The rows come from 7 hidden closed curves, with some noise, and rows from the same curve form a group. Each curve winds through 8 dimensions. The rows are also pushed far along 4 directions, which tell nothing about the answers.
In the rows, 128 means zero.
Some rows, each with its group after it:
[142 153 110 142 123 118 145 133 163 154 120 129 105  51 132 162 149 134
  82  95]	J_382
[107 131 153 133 119 122 155 110 163  81 163 141 110 163 167 178 142 151
 120 110]	J_573
[144 153 124 130 144 129 130  56 149 140 157 122 128 140 127 165 123 112
 101 147]	J_843
[154 127  95 102 158 152 136  85 126 151 114 110 131  67 121 162 148 105
 116 116]	J_843
[141 132 105 130 190 194 165 131 139 105  58 110 144  70  58 151 125 110
  91 104]	J_350
[121 126 136  97  92  88  94  79 101 186 176 146 140 148 177 130 128 136
 169 160]	J_339
[118 115 148 123 159 111 130  90 123 109 163 159 117 138 110 169 146 138
 127 110]	J_573
[114 113 130 111 132  77 111 136 124 141 144 140 117 161 136 144 149 136
 143 136]	J_339
[121 128 129 126 131 162 154 129 118 118  91  89 147 109  92 116 101 128
 102 141]	J_573
[157 111 116  99 155 148 117 124 110 153  89 116 165 132 125 111 130 108
 193 163]	J_261
[149 107 109  86 144 146  87  76  81 175 117 131 157 127 101 112 114  88
 153 153]	J_350
[127 145 111 122 123 109 122 118 129 157 145 117 135 171 160 127 142 123
 173 158]	J_382
[124 124 160 131 167 165 152 134 123  77 101 137 136 144  67 147 143 117
 102 107]	J_865
[129 107 131 139  90 106 107 181 139 137 120  95 133 117 156  70 130 144
 126 149]	J_350
[124 119 156 112 201 106 147  24 143 102 181 160 130 185  84 215 135 139
 154 130]	J_843
[130 115  95 108 187 162 122 150  98 139  73 104 163 122  87  90 122 102
 138 150]	J_573
[135 151 146 161  83 108 124 172 148 110 138 132 113 163 127  99 113 139
 122 133]	J_339
[116  94 152 109  85  76  98 160 118 108 154 137 137 229 183 108 134 152
 195 179]	J_261
[143 143 113 119 157 164 126  72 119 147 127 122 136 111 135 134 107  93
 117 132]	J_350
[142 176  69 139 111 161 133 135 140 173 111 107 135  81 165 113 130 108
 104 132]	J_382
[122 102  96  61 108  81  44 106  62 236 132 120 167 178 202  87 150  96
 200 219]	J_382
[160 104 113 145 148 171 142 223 121  78  33 109 128  92  37  85  99 122
 126 110]	J_261
[120 136 137 153 105 106 117 161 147 122 143 161 123  91 150 125 118 163
  71 124]	J_261
[115 127 147 153  96 110 131 158 135 105 153 152 110  97 146 134 146 158
  88 100]	J_573
[122 177 118 139 107 114 142 135 173 154 147 121 127 110 150 133 140 137
  80 120]	J_573
[118 171 120 151 125 106 143 129 161 128 156 152 115 112 159 169 137 153
  83 121]	J_843
[115 122 141  80 164 104 114  54 105 126 167 150 131 252 139 183 151  97
 195 155]	J_865
[104 128 132 128 103  98 138 184 127 119 136 121 114 130 177 118 135 154
 130 123]	J_350
[122 156 139 140 110  95 129 114 175 134 183 136 132 161 167 124 118 152
 137 139]	J_339
[129 149 157 178 117 151 151 166 136  83 119 124 117 133  88  97 111 134
 101 108]	J_339
[150 160  79 117 138 143 107  82  96 206 106 131 146  86 122 136 117  96
 123 160]	J_261
[149 110 127 136 142 166 125 140 123 109  82 108 140 138 103 108 134 105
 142 143]	J_865
[148 129 102  99 167 168 125  71 114 150  91  99 151 147  69 140 131  76
 134 151]	J_339
[115 114 141 152  98 109 123 193 103 110 121 105 129 134 121  70 113 155
 117 151]	J_843
[121 119 134 150 102 117 145 212 141  83  91 120 100 133 100 116 126 147
 116 105]	J_350
[123 133 147 122 141 145 153 144 129  83 113 139 121 142 100 157 121 129
 107 108]	J_865
[139 107 150 123 128 106 128 111 159  92 152 147 114 144 125 167 130 145
 123 116]	J_865
[122 114 142 152 108 113 132 215 141  83  95 128 103 130 130 116 136 145
 106 114]	J_339
[136 117  92 109 133 152 145  96 129 127 118 103 111  94 106 154 131 108
 123  94]	J_339
[155 122 119 129 166 154 152  72 130 106 118 114 108  93  30 172 121 108
  89  96]	J_843
[134 129 148 163 168 138 160 167 140  64 106 151  92 109  84 146 109 138
 107  80]	J_339
[118 127 103 127  84 111 120 198 134 143 114 109 118  99 195 103 153 138
 121 126]	J_339
[133 127 118 136 153 157 159 152 133 103  89 103 124 115 107 129 126 124
 141 114]	J_382
[118 146 136 140 109 123 122 136 119 148 137 131 153 147 180 109 126 145
 155 171]	J_843
[135 123  99  98 110 143  97 117 118 159 134 132 146 121 174 108 139 106
 136 135]	J_350
[137 105 162 127 155 132 137  87 143  82 138 152 120 140  80 168 111 134
 117 109]	J_339
[131 129 124 132 107  97 123 129 140 145 160 125 120 142 190 127 142 144
 178 142]	J_865
[129 163 127 108 150 135 111  66 103 185 145 148 154 156 167 142 127  98
 158 165]	J_843
[114 138 159 131 123 137 150  84 143  97 164 131 130 160 155 158 128 136
 119 130]	J_350
[155 165 108 123 136 152 136  33 151 143 159 141 117  95  98 192 142  96
  63 100]	J_261
[124  92 120 108 113 108  92 188  80 149  99 116 159 125 141  62 109 144
 151 181]	J_843
[130 168 103 110 134 129 118  61 134 163 156 154 124 159 126 174 141  94
 118 125]	J_573
[148 169  90 154 122 134 151 117 190 124 129 116  73  79 116 173 135 106
  56  69]	J_350
[103 116 142 124 152 147 127 127 118 115 114 140 128 119 138 140 139 118
 100 115]	J_382
[130 155 130 143  72 132 135 153 137 154 114  96 137 134 162  96 122 131
 144 152]	J_865
[121 146 138 151 114 109 137 139 135 102 166 165  92 136 157 158 142 143
 120  95]	J_865
[107 130 141 136 125 129 112 141 113 159 122 132 125  90 153 105 136 120
  92 121]	J_382
[106 116 177 139 141 105 126 139 138  86 171 164 135 157 137 123 126 162
 119 120]	J_261
[109 168 169 142  76 110 157 139 177 105 165 145 116 139 155 164 154 154
  68  99]	J_865
[141 148 153 176  45 132 128 190 146 120 124 135 126  97 185  92 135 155
 110 131]	J_865
[116 114 156 147 166 107 138 164 131  82 118 144 101 182  84 127 114 134
 152 111]	J_350
[161 130 104 126 117 125 113 138 142 140 115 123 141 104 134 131 143 128
 113 153]	J_261
[123 127 142 130 111 126 134 112 111 125 141 127 110 122  93 130 118 128
 122 106]	J_382
[148  90 162 135 163 127 128  98 130  84 133 141 127 163  76 150 144 132
 162 128]	J_865
[153 160  83 148  78 145 150 155 161 133 104 114  87  38 147 162 151 122
  61  80]	J_573
[119 100 155 149 145 140 144 168 144  54  96 139 116 151  82 139 130 141
 102 111]	J_382
[139 150 118 120 110 141 108 116  89 164 127 147 135 129 158 132 155 100
 140 142]	J_865
[141 112 107 148 183 160 149 183 119 105  59 104 122  71  43  90  75 129
 130 107]	J_339
[113 128 127 111 107  99 122 120 105 163 147 125 110 119 149 132 145 125
 140 116]	J_382
[131 109 138 119 114 109 112 144 115 111 122 137 123 159 114 126 114 131
 124 146]	J_843
[118 106 152 117 107  84 112 150 119 148 149 146 136 138 153 111 136 159
 184 137]	J_261
[107 161 144 172 104 116 140 194 125 123 125 154 112 129 134 101 114 152
 126 110]	J_261
[117 109 131 144 134 142 128 169 139 107 117 135 136  99  79  93 145 141
  99  91]	J_350
[133 109 124 122 125 164 136 132  89 102 100 108 138 138  77 102  98 119
 149 132]	J_382
[113 122 109 102  82 128 113 160  66 167 112 107 143 145 174  90 139 122
 186 163]	J_382
[126 124 170 141 128 115 137 111 159  83 158 164 124 119 122 177 142 158
  69 113]	J_573
[ 86 150 167 165  93  98 132 148 154 122 188 137 102 141 191 107 139 150
  92  99]	J_382
[128 105 157 122 118 114 124 128 133 108 147 136 135 123 133 121 120 152
 128 126]	J_382
[126 114 125  79 132 107 127  78 117 138 138 112 144 180 146 173 142 123
 160 171]	J_573
[128 138 105 151 168 180 150 189 110 114  50 114 138  92  80  94  99 117
 115 124]	J_843
[112  85 145  98 178 128 142 105  94  73 131 129 119 193  61 151 114 121
 166 116]	J_350
[128 138  97 119 140 135 130 136 134 159 122 117 136  62 147 122 137 128
  97 114]	J_573
[136 135 133 137  77 115 119 132 142 136 140 112 115 102 167 119 116 135
  91 135]	J_350
[140 128 136 148 167 114 137 151 139  96 110 156  94 115  73 158 113 131
 104  96]	J_339
[126 181 139 156 116  98 132  77 168 146 187 182 108 122 160 193 139 146
  82 114]	J_261
[116 110 151 121 100 103  84 156 102 148 154 145 158 154 219  79 138 144
 162 177]	J_865
[135 122 121 125 124 122 118 158 121 132 113 138 131  82 124 124 118 140
  82 131]	J_843
[145 132 144 120 121 115 108  93 143 126 151 169 129 156 143 167 143 123
 125 136]	J_573
[108 141 114 129 156 117 137  82 141 142 153 136 114 125 129 170 128 131
 114 116]	J_261
[117 155 125 163 177 135 157 104 165  81 148 154  96 122  81 186 119 134
  48  87]	J_261
[113 100 109  97 167 150 114 129  96 131 111 120 155 142 127 100 120 113
 157 142]	J_573
[139 141 110 124 149 119 132  91 137 157 148 127 127 116 158 149 135 126
 165 133]	J_865
[137 138 120 108  96 116 128 130 138 142 133 141 128 119 201 168 160 134
 136 139]	J_843
[112 167 140 142  99 126 153 121 159 135 148 116 128 117 141 131 118 144
  84 119]	J_573
[112 119 154 114 109  52 109 113 154 126 202 183 113 167 172 172 146 166
 135 124]	J_261
[137 149 118 127 159 135 129 115 110 151 119 145 121 109 135 147 117 110
 146 124]	J_339
[121 126 157 147  94 106 120 139 126 111 157 105 124 167 149  94 122 138
 120 155]	J_843
[122 131 126 127 170 157 129 134 115 140  89 134 159 143  95 114 135 112
 158 141]	J_350

New rows, each followed by its group:
[118 109 141 107 121 115  92 124 117 144 141 124 155 179 176 100 148 117
 143 172]	J_865
[150 129 159 131 160  98 123  84 147 132 157 161 128 162 110 165 148 127
 166 133]	J_573
[133 103 164 142 117 106 126 176 143 106 122 121 139 116 115  97 123 163
 120 138]	J_573
[140 156 108 140 111 130 142 108 158 131 134 126 117 124 140 166 135 131
 115 131]	J_843
[138 116  85 108 209 157 142 106  99 147  78 111 127  82  55 141 109  96
 139 109]	J_339
[116 108 163 168  73  91 141 225 143  54 146 119  96 184 125  73 100 175
 158 113]	J_339
[144  86 138 122 206 164 152 120 149  47  94 123 119 113  29 161 124 119
  82  86]	J_339
[129 143 104 131 139 149 100 113 101 178 116 116 143 102 142  91 129  95
 110 147]	J_865
[130 146 128 165 117 156 155 178 139 112  93 102 128 104 135  94 106 138
 130 124]	J_865
[128 122 110 143 205 190 145 123 100  98  65  99 120 137  22 111  95  80
 112 111]	J_865
[116 110 147 134 111  96 117 177 125 108 138 144 131 125 141 111 120 164
 106 139]	J_843
[143 101 102  72 151 142 100  79  97 157 115 130 159 117 133 143 125 103
 136 157]	J_573
[117 111 128 108 134 139 147 126 124 116 109  85 139 145  94 115 102 129
 143 136]	J_573
[123 111 151 106 134 120 143 140 113 103 124 133 132 138  96 139 118 143
 138 122]	J_865
[141 113  86 122 104 139 134 167 133 120  83  82 110 109  82 103 117 116
 120 113]	J_339
[121 106 139 146 106 116 126 220 126  90  87 123 110 136 130 104 136 141
 117 127]	J_339
[120 164 138 159  74  95 122 174 152 149 144 147 115 123 199 112 121 155
 126 136]	J_339
[143 118 114 124 139 138 134 121 113 154 102  92 139 108  89 103 122 117
 160 141]	J_865
[131 113 104  87 153 110 110 102 102 158 135 101 149 159 162 126 139 112
 174 176]	J_843
[129 136 137 128 153 134 137 127 113 134  94 141 134 139  77 148 125 120
 141 135]	J_350
[144 102 144 144 138 152 113 142 123 108 107 132 139  97 100 105 145 123
  98 124]	J_865
[114 103 174 125 150  98 129 104 138  90 182 151 129 159 110 139 129 155
 128 115]	J_339
[148 162  92 109  93 125 117  73 125 197 150 125 114  70 144 147 129 103
  99 110]	J_382
[143 119 110  92 155 131 138  95 118 129 120 127 119 121 122 183 152 107
 140 117]	J_843
[116  94 168 145 183 131 129 152  97  90  92 118 135 212  51  89 101 121
 197 151]	J_350
[127 117 152 130 125 122 151 149 149  77 125 144 117 137 141 172 147 150
 127 115]	J_843
[129 120 157 116 103 109 110 111 133 124 174 148 140 146 190 129 135 141
 137 142]	J_339
[127 119 128 114 122 114 152  98 140 117 143 108 104 134 108 160 125 132
 141 106]	J_573
[134 140 129 149 109 125 147 139 146 138 129 108 121  95 120 116 137 140
 120 114]	J_865
[128 116 103 114 135 108 121 123 142 132 137 135 112 130  92 139 127 130
 127 104]	J_843
[136  93 132 108 152 146 130 140  98 120  99 101 151 116 123 109 133 123
 162 147]	J_843
[143 128 133 142  88 146 121 169 132 120 121 126 132  72 157  93 120 137
  88 118]	J_339
[121 128 135 125 136 145 158  95 127 123 129 105 123 110 111 142 109 130
 135 113]	J_573
[149 140 103 153 110 124 136 144 193 106 139 134 100  59 110 148 130 144
  33  81]	J_382
[121  98 140 128  79 116 127 191 114  87 123 100 118 192 155  81 125 140
 184 142]	J_339
[136 141 136 127 155 142 145 118 129 112 133 161 124  94 120 171 145 129
 100  96]	J_865
[113 123 119 129 162 115 128 125 140 126 146 141 119 126  97 125 122 132
 117  99]	J_843
[127 130  86 143 139 144 129 154 112 132  99 103 100  99  99 102 105 108
 107 106]	J_865
[152 178 100 140  88 151 127 131 128 162 121 151 114  49 154 154 163 105
  65  96]	J_865
[124 116 158 137 160  85 134 138 156  79 165 161 101 154 108 157 125 154
 122 100]	J_339
[135 142 155 142  95 112 144  88 167  97 177 126  94 154 143 174 152 130
 102 103]	J_843
[149 141 100 109 140 162 134  98 113 170  81  84 151 123  95 114 110  91
 158 157]	J_865
[130 108 115  92 194 134 117  88  77 152  97 130 134 152  94 157 135  90
 173 146]	J_339
[108 147 142 118  61  93 122 144 128 170 151  95 147 183 197  90 134 141
 179 177]	J_865
[113 156 132 127 122 107 102  78 125 180 162 162 125 137 167 157 153 114
 100 138]	J_382
[126 102 134 134 142 121 119 129 150 106 138 116 143 151 113 100 108 145
 137 144]	J_843
[113 138 137 134 159 131 152 135 123 107 121 161 112 139  90 163 134 131
 138  91]	J_843
[135 106 129 145 141 167 145 173 133  82  82  87 128 103 108  89 100 125
 106 123]	J_350
[137 123  77 101 133 142 100 146  90 169  96 120 142 110 135 104 141  99
 140 146]	J_573
[140 126 123 125 156 165 139 108 130 109  91 102 136 150  59 132 129  98
 113 131]	J_339
[145  93 137 126  99 122 109 193 117 107  89 121 143 113 114  95 128 143
 113 150]	J_573
[136 193  96 107 100  93 106  42 153 225 189 142 134 135 187 168 152 107
 119 150]	J_339
[127 116 122 136 158 128 148 120 151  92 140 143  92  92  76 160 133 134
  93  60]	J_573
[122 115  95 116 154 135 114 148 121 143 105 104 146 154 121  81 112 114
 167 149]	J_843
[ 82 108 198 154  95  67 158 115 186  47 213 158  84 199 130 182 148 191
 118  80]	J_339
[127 147 116 127  86 104 137 141 136 163 141 107 125 108 169 116 116 148
 152 139]	J_865
[115 122 165 146  57 100 122 177 126 126 151 133 124 101 175  89 126 170
 114 123]	J_382
[139 113 144 133 166 156 156 127 143  80 107 123 129  97 107 155 134 132
 104 109]	J_843
[124 105 150 104 182 121 134 110 110  99 132 140 130 145 113 166 140 126
 132 128]	J_843
[107 152 144 119  56  57 109  88 180 165 226 161 119 130 225 172 178 163
  78 122]	J_339
[114 100 141  97 162 100 118 118 119 132 146 132 157 173 173 131 145 143
 194 168]	J_382
[ 94 147 204 159  97  95 150 146 164  82 191 163 126 172 174 148 172 174
 106 111]	J_865
[131 153 111 145  56 134 111 191 129 172  99  98 150 111 187  60 120 131
 124 168]	J_339
[137 124 145 137  81 115 105 158 122 137 132 138 136 104 149  94 114 144
 110 140]	J_339
[135 148  83  98  68 120 108 163 113 183 117 117 130  89 196 116 158 112
 115 135]	J_865
[134 116 128 154 116 142 142 162 140  97 113  83 130 111 123  89 121 140
 113 134]	J_843
[120 109 136 135 122 106 116 149 149  95 139 121 125 187 120 104 109 142
 132 145]	J_843
[126  98 181 152 151 139 149 176 129  26  96 134 114 170  65 133 102 144
 105 122]	J_843
[107 130 135 131 162 146 130 132 110 131 129 130 151 146 123  95 119 125
 145 131]	J_573
[132 174  93 127 105 154 125 102 123 191 103 127 106  67 160 156 145  82
  78 106]	J_382
[141 142 120 140 124 158 123 153 115 143  93 125 149 104 162 106 135 117
 137 151]	J_573
[130 146 108 105 170 130 108  51 104 188 145 122 146 168 122 130 124  88
 170 162]	J_382
[137 123 123 126 139 103 111 161 105 142 107 145 115 128 117 121 114 124
 146 136]	J_339
[150 128  76  86 130 128  96 133 101 190  82 119 135 106 158 136 144  88
 139 158]	J_339
[105 128 127 125 155 123 145 108 138 133 141 121 129 136 136 143 136 136
 147 122]	J_339
[140 126 127 105 105  98 105 100 104 153 151 144 119 174 151 140 115 121
 189 151]	J_339
[139 135 147 138 132 106 130 119 133 102 147 142 108 191  81 139 112 123
 147 126]	J_339
[143 140 109 119 164 123 134 107 151 131 111 147 105 115 119 187 133 110
 111 111]	J_339
[122 109 139  99 140 133 124  57 100 137 145 136 133 148 119 163 139 114
 153 131]	J_339
[116 146 130 126 156 122 132  84 160 145 167 149 135 151 159 150 140 127
 151 117]	J_843
[129 130 114 112 111 130 126 105 145 126 162 136 130 112 159 142 127 134
 102 117]	J_382
[129 135 144 170  88 131 154 165 156  87 134 119  88  76  87 114 108 149
  60  67]	J_382
[128 128 132 111 160 110 129  70 126 140 149 158 123 127  98 194 150 127
 123 118]	J_382
[131 129 119 140 118 123 123 118 160 142 145 108 126  97 131 116 147 129
  94 113]	J_350
[138 163 115 158  80 135 132 162 147 152 126 125 126  88 209 109 133 136
 129 133]	J_865
[123 106 164 134  91  98 116 134 148  95 157 137 127 192 141 122 124 155
 153 146]	J_843
[123  95 142 104 170 109 131 127 115  96 111 134 120 199  76 154 125 123
 179 135]	J_350
[146 112  97 111 129 126 106 144 133 158  93 113 127  76 133 121 133 110
  99 129]	J_382
[117 113 141 144  48  99 109 221 126 131 126 124 149 105 209  66 133 181
 135 161]	J_843
[137 144 113 127 146 134 139  90 127 147 131 136 131  94 106 165 131 129
 116 126]	J_843
[131 143 157 144  91 104 130 146 136  93 167 141 106 196 159 124 127 136
 159 129]	J_339
[157 155  81 109  48 121  91 135 127 202 128 124 154  98 213 111 139 123
 133 177]	J_382
[137 102 132 131 137 142 133 154 145  88  99 119 121 104  89 121 108 131
  86 111]	J_865
[124 124 130 134 122  94 121 161 136 124 130 139 105 113 114 136 143 139
  93 110]	J_339
[ 95 146 171 137  71 117 121 128 126 117 189 163 140 182 211 119 145 153
 143 135]	J_350
[135 125 140 122 141 116 129  85 148 123 170 148 126 102 118 148 118 143
 106 106]	J_339
[134 151 143 145  91 124 130 108 127 131 145 138 118 144 134 145 129 130
 119 134]	J_843
[146 123 121  98 159 144 144 100 109 121 109 139 128  97  68 172 118 117
 116 107]	J_865
[145 119 146 144 112 131 144 128 167  83 121 121 110 142  93 149 135 131
 108 107]	J_865
[143  98 134 131 118 144 126 154 125  96  92 113 137 137  94 108 107 133
 136 145]	J_843
[122 146  77 128  88 160 103 193  99 171  91 113 148  92 181  58 130 110
 114 141]	J_573
[135 152 112 119 121 146 144  90 131 145 125 124 127  92 158 178 144 117
 100 131]	J_573
[115 130 152 118 178 102 158  80 166  97 177 150 115 141 111 195 146 146
 120  93]	J_865
[150 119 117 141 124 163 140 168 135 100  72 103 126 105 103 108 104 121
 125 125]	J_865
[133 111 125 128  98 104 121 177 132 107 128 102 125 183 123  81 106 140
 172 148]	J_339
[119 141 135 118 149 106 141  81 155 124 163 131 114 180  88 159 126 123
 138 110]	J_573
[141 121  93 111 130 133 137 119 142 123 106  97 110 134  69 141 128 107
 120 111]	J_339
[161 114  91 106 188 141 132 125 133 113  88 129 126 117  61 159 127 105
 130 120]	J_261
[118 136 119 130 127 105 141 138 157 134 150 118 108 113 161 137 148 137
 121 105]	J_382
[118 141 116  84 121  86 112  54 114 198 180 140 114 134 176 178 160 111
 151 125]	J_382
[150 123 147 162 126 135 127 176 119 114  97 132 123 117  97  97 133 130
 151 124]	J_573
[147 157  98 134 110 139 134 115 164 148 123 110 118 116 161 148 151 107
 117 125]	J_865
[ 99 168 134 143 111  97 117 118 133 157 177 168 128 146 201 140 126 148
 116 143]	J_261
[162 121 118 118 149 131 108 122 123 133 104 143 134 147 112 145 148 101
 156 145]	J_573
[140 141 137 148 106 127 126 134 160 113 138 138 122  95 138 134 115 139
  61 122]	J_843
[103 133 159 142 144 102 129 109 127 130 178 133 126 158 148 121 133 142
 141 130]	J_350
[101  97 136 145 120 104 135 212 134  96  97 107 116 141 110  94 125 158
 136 124]	J_339
